All groups share one centre, and each spreads out both ways along 11 directions, with some noise.
In the rows, 128 means zero.
Known rows, each followed by its group:
[128 114 117  96  75 147 134 104 168 150 148 107 120 115  93 145 149 147
 141]  q352
[228  89 137 140  91 131 156 117 174  72 202 179  86 216  96 123 214  70
 134]  q352
[120  88 150 131 126 131 123  92 141 140 150 139 120 107  79 136 100 148
  87]  q317
[ 76 112 179 193 128  85 183  96 114 112 114 157 127 102 151 161 146 113
  75]  q400
[151 140 139 135 112 137 119 126 135 113 149 146 133 159 104 117 156 111
 114]  q352
[135 153 159 131 142 150 112 186  92 153 112 104 141 123 147 120 126 145
 145]  q459
[167 137  75 136 139  74 122 131 153 127 153 180 143 111  94 107  74  50
 125]  q352
[146  84 229 143 211 173 157 144 134 162 210  70 183 111 126  52 159 136
 151]  q459
[159 131 185  70 110 126 125 135 168 155 125 150 137 151 109 132 165  92
 115]  q459
[121 127  97 144 166 145 132 174 147 122 122 129 160 130 189 128 120 125
 159]  q317
[131 108 150 122 135 156 123 117 141 140 116 150 131 169 110 120 120 125
 110]  q317
[133 149 175 147 111  77 120 164  84 115 145 151 123 115 134 122 131 103
 103]  q352
[109  85 150 180 177 136 163 148 141 133 138 130 185  95 125 118 132 145
 111]  q400
[121  99 125 119 161 145 130  91 147 138 118  92 114 105 138 139 108 146
 121]  q317
[128 143  85 170 133 105 123 141  92 103 108 149 115 107 152 158 109 136
 117]  q459
[124 135 142 147  89  87 152  94  98 112 140 160 130 115 102 136 171 128
  99]  q317
[166 145  73  89 108 130 117 143 167 132 162 139 119 125  93 137 132 101
 176]  q400
[ 75 148  99 147 106 118 161 150 137 164  87 168 147 122 102 148  93 100
 157]  q352
[147 123 119 139 107 126 136  86 135 103 104 138 139 181 104  98 158 114
  98]  q317
[116 107 154 137 112 107 133 130 106 161 153 187 162  84  91 135 108 148
  99]  q317
[131  83 152  59 165  91 174 124 145  96 192 187  63 164  90 119 141  74
 192]  q317
[120 127 207 141  73 112 152 128 163 145 130 138 145 124 110 153 182  96
  81]  q459
[151 107 169 158 200 134 146  98 101 127 161 134 121 101 120 128 137 131
 105]  q459
[ 76 146 223 117 111 143 128 157 153 116 142 105 154 177 110  90 179 105
 106]  q459
[162 102 115  90 185 109 154 120 153 125  92 122 120 135 199 132 137  97
 157]  q317
[164 153 160 130 125 114 112 159  63 110 155 139  98 150 131 108 145 124
 139]  q352
[ 72 130 126 181  88 154 161  87 179 128 110 127 167 118 107 168 169 139
  82]  q459
[153 120  87  88 149 124 124  76 130 127 165 136 121 136 174 104 112 122
 167]  q400
[116 149 112 121 136 154 135 140 100 128 109 166 140 156 146 143 157 152
 153]  q352
[157 145 128 135 155  85 123 151  91 114 153 192 145 114 156 127 129 102
 122]  q352
[116 114 119  98  88 129 147 121 123 153 110 134 148 131 153 130 146 159
 154]  q400
[120 135 143 151 182  93 134 128  85 148 141 148 145  70 138 118  81 116
 119]  q400
[124 121 149 110 209 112 153 150 133 140 113 114 141  85 192 139 132 113
 151]  q317
[131 158 130 152 143 113 135 123 102 146 112 133 187 101 120 103 139 124
 107]  q317
[131 183 163 184  54 112 107 109 112  84 152 148  94 143  88 167 176 105
  49]  q317
[ 88 122 142 160 160 173 163  81 140 132  87 113 120 153 111 144 142 134
 119]  q400
[121  77 178 151 145 126 124 108 130  60 143 105  81 140 117 143 159 159
  60]  q400
[148 124 141  65 198  80 164 117 128 132 123 101  89  85 152 129 142  85
 178]  q317
[138  91 176 107 107  89 143  83 116 125 155 170  83  94  87 175 152 141
  79]  q400
[150 108 151 149 110 117 121 146 141 102 176 150 102 134 102 139 132 112
 105]  q400
[131 163  75 110 134 137 112 118 116 115 148 153 129 132 100 128 131 136
 153]  q352
[117 120  86 132  51  89 133 171 141  88  62 126 116 162 178 152 146 129
 127]  q459
[101 171 115 113 179 111 122  64 104  99 136 117 122 109 140 120 138 124
 114]  q400
[122  98 130 163 155 130 149 114 165  89 129 122 148 147 145 119 154 117
 100]  q352
[187  90 126 111 161 160 134 113 156 127 134 156 165 209 127  67 143 101
 143]  q459
[140 137 118 125 110  91 119 130 124  99 112 170 106 138 136 157 133 107
 102]  q459
[131 109 160 149 131 110 111 144 159  96 157 134 124 113 101 137 130 114
  69]  q317
[139 135 137 122 164 147 129 115 108 122 137 174 148 142 159 142 164 148
 121]  q352
[124 108 114 138 151  95 137 167 111 128 106  92 139  95 174 107  96 129
 151]  q352
[141 135 148  89 139 159 119 170 167 151 102 113 182 157 141 105 160 120
 141]  q459
[108 175 116 140 136  75 137 161  88 166 101 144 129  53 118 152  79  95
 140]  q400
[191  94 129 123 158 147 129  85 159 135 177 104  95 141  86  98 111  95
 139]  q352
[134 139 103  92  95 110 122 143 118 146 166 138 146 109 151 114 123 135
 175]  q400
[141 109 107 143 139 137 143 118 167 140 162 137 171 104 132 126 137 125
 133]  q459
[137 129 112 204  61 161 130 109 159 136 161 161 144 107 126 196 153 146
  83]  q459
[117 166 135  88 132  98 102  89  74 123 143 133 101 109 143 124 114 139
 125]  q400

New rows, each followed by its group:
[123 123  82 141 198 138 138  70  87 133 137 136  94  60 119 174  97 171
 131]  q459
[ 76 156 146 172 116 110 136 154 112 112 107 110 136  95 142 156 144 136
 101]  q459
[131 150 175 111 116 126 114 164 126 134 113 121 102 138 116 141 136 109
 119]  q317
[140  81 117 111  49 131 130 159 135 126 127 119 119 174 190 120 133 159
 166]  q400
[142 127 156 149 200 120 101 101  83 120 137 126  79 117 119 120  68 117
  92]  q400
[128 137 135 128 163 160 147 104 131 161 119 216 165 149 137 158 144 120
 127]  q352
[127 131 102 111 105 157 105 161 138 161 135 128  89 113 159 178  80 145
 171]  q317
[117 163 150 160 116 126 143 143  94 181  72 176 156 144 133 130  99  94
 125]  q400
[132 160  85 117 103 112 145 129  96 149  97 115 154 115 138 111 139 135
 171]  q317
[182 117 130  82 136  67 140  56 102 183 129 167 150  77  57  90 100 103
 109]  q317
[ 80  61 140 124 145 114 165  64 139 101 209 140  88  95  52 127 120 156
 126]  q317
[134 122 111 110 139  83 128 126 145  90 192 141 144  71 115 132 158 129
 118]  q400
[134 132  77  87 201 126 126 140 102 181 128 120 215  57 154  80  94 163
 182]  q400
[108 146 138 164 120 132 121 104 117 121 180 150 117 103  89 151 121 128
 103]  q317
[106 163  92 145 153 109  97 190 102 103 107  82 196 101 167  77 112 149
 131]  q352
[ 89 142 130 163 110 157 160  58 107  94 131 132 105 177 113 132 180 144
 124]  q317
[133 112 141 119 144 167 153 115 128 157 110 157 131 156 145 150 148 140
 149]  q352
[170 177 125 130 101 139  77 123 131 163  79  80 113 104 135 155 102 120
  86]  q317
[142 134 132 130 134 123 104 137 123 102 129 115 153 135 153 108 147 142
  99]  q352
[102 119 131 110 111 137 158 145 105 145 111 156 150 161 114 103 142 145
 170]  q317
[102 143 127 114 139 138 172 103  94 134 126 156 135 168 106  95 160 123
 182]  q317
[129 114 108 124 131 102 175  49 115 108 177 175  73 120 143 165 149 114
 154]  q317
[123 148 177 126 151 103 145 166  97 154 119 172 170 104 134 126 145 113
 122]  q317
[121 164 110 139 134 111 123 166 107 151 117 101 174  69 134 116 121 135
 142]  q317
[158  78 134 136 130 142 161  80 164 129 129 182 140 173 136 134 153 111
 112]  q400
[114  94 110 105 148 122 140 115 144  98 146 111 117 128 145 120 136 146
 149]  q459
[139 109 161 186 133 166 138 132 148 115 124 103 141 103 160 186 189 171
  75]  q459
[ 77 158 164 136 122 130 115 120  82 111 114  86  70 123 121 144 119 149
 109]  q400
[111 114 105 147 133 119 180  65  97 126 143 182 177 148  95  81 155 137
 139]  q317
[160 106 112 108 137 129 118 135 144 113 175 145 130 143 141 111 127 124
 147]  q459
[117  75 154 118 171  56 172 139 144  86 167 142 142  81 109 111 159 113
 116]  q317
[131 162 162 129 158 142  93 134  80 127 124 117 144 132 145 105 128 151
 101]  q352
[137 149 146 180 166 165 119 148  81 153 140 120 140  91 133 143 118 158
 123]  q459
[157 105 127 163 100 161 121  52 152 115  71 141 132 198 155 142 151 138
  50]  q317
[ 49 100 112 125 152 113 167 106 133  92  52  47  96  65 165 195 166 202
 115]  q459
[ 50 125 141 153 134 112 154 130 136 156  59 156 171 103 165 160 100 132
  98]  q352
[123  86 112 116 135 113 138 111 149 119 146 118 115 105 112 125 115 138
 132]  q317
[ 78 159 149 129 113 184 118 157 107 185  32 126 165 173 150 126 107 157
 133]  q352
[143 146 148  47 154 108 158 124  89 196 110 149  82 100 156 155 113 107
 212]  q317
[138 126 101 114 125 111 126 143 155  98 183 144 182 112 136 107 170 134
 135]  q400
[ 75 135 163 120  91  91 173  95 117 155  91 133 114 125  83 123 127  99
 129]  q459
[ 71 159 163 165  70  87 157 164 174 127 103 132 200 126 123 120 166  74
  92]  q459
[162 130 102 119 175  76 128 109 128 115 154 170 141  82 129 128 113  94
 112]  q400
[118 154 114 150  74 167 120 117  94 175  99 163 155 152 123 135 113 161
 131]  q317
[131  99 172 106  75 135  94 163 162 117 123 118  75 155  87 154 117 135
  90]  q317
[141 101 168 117  96 115 141  88 126 128  93 151 126 166  99 118 158 129
  82]  q317
[116 142 120 138  94  95 124 166 135 102  98 128 127 116 161 163 147 126
 109]  q459
[151 124  91  99 127 133 139  96 133 155 120 151 131 149 158 122 115 115
 169]  q400
[142 122 149 138 102 102 134 126 117 141 160 164  87 115 116 152 102 100
 125]  q400
[129 172 133 139  96 149  98 146 126 142 139 168 137 139 111 153 127 119
 109]  q459
[ 74 203 154 123 110 118  82 219 105 118 130 107 137  90 154 152 127 138
 123]  q459
[122 130 116 114 147 130 124 187 138 130 118 118 171 146 107  77 122 117
 160]  q317
[ 88 175  42 148 164 119 103 122 117  82 132 108 135 113  82  94  87 123
 137]  q352
[118  96 118 118 166 169 135 126 132 187  84 133 168 119 182 135  89 167
 149]  q317
[128 153 127 140 149 183 105 141 154 154 173 127 178  90 125 150 138 152
 124]  q459
[110 189  78 124 139 107  96 159 111 111 159 137 198  78 119 105 133 140
 128]  q352
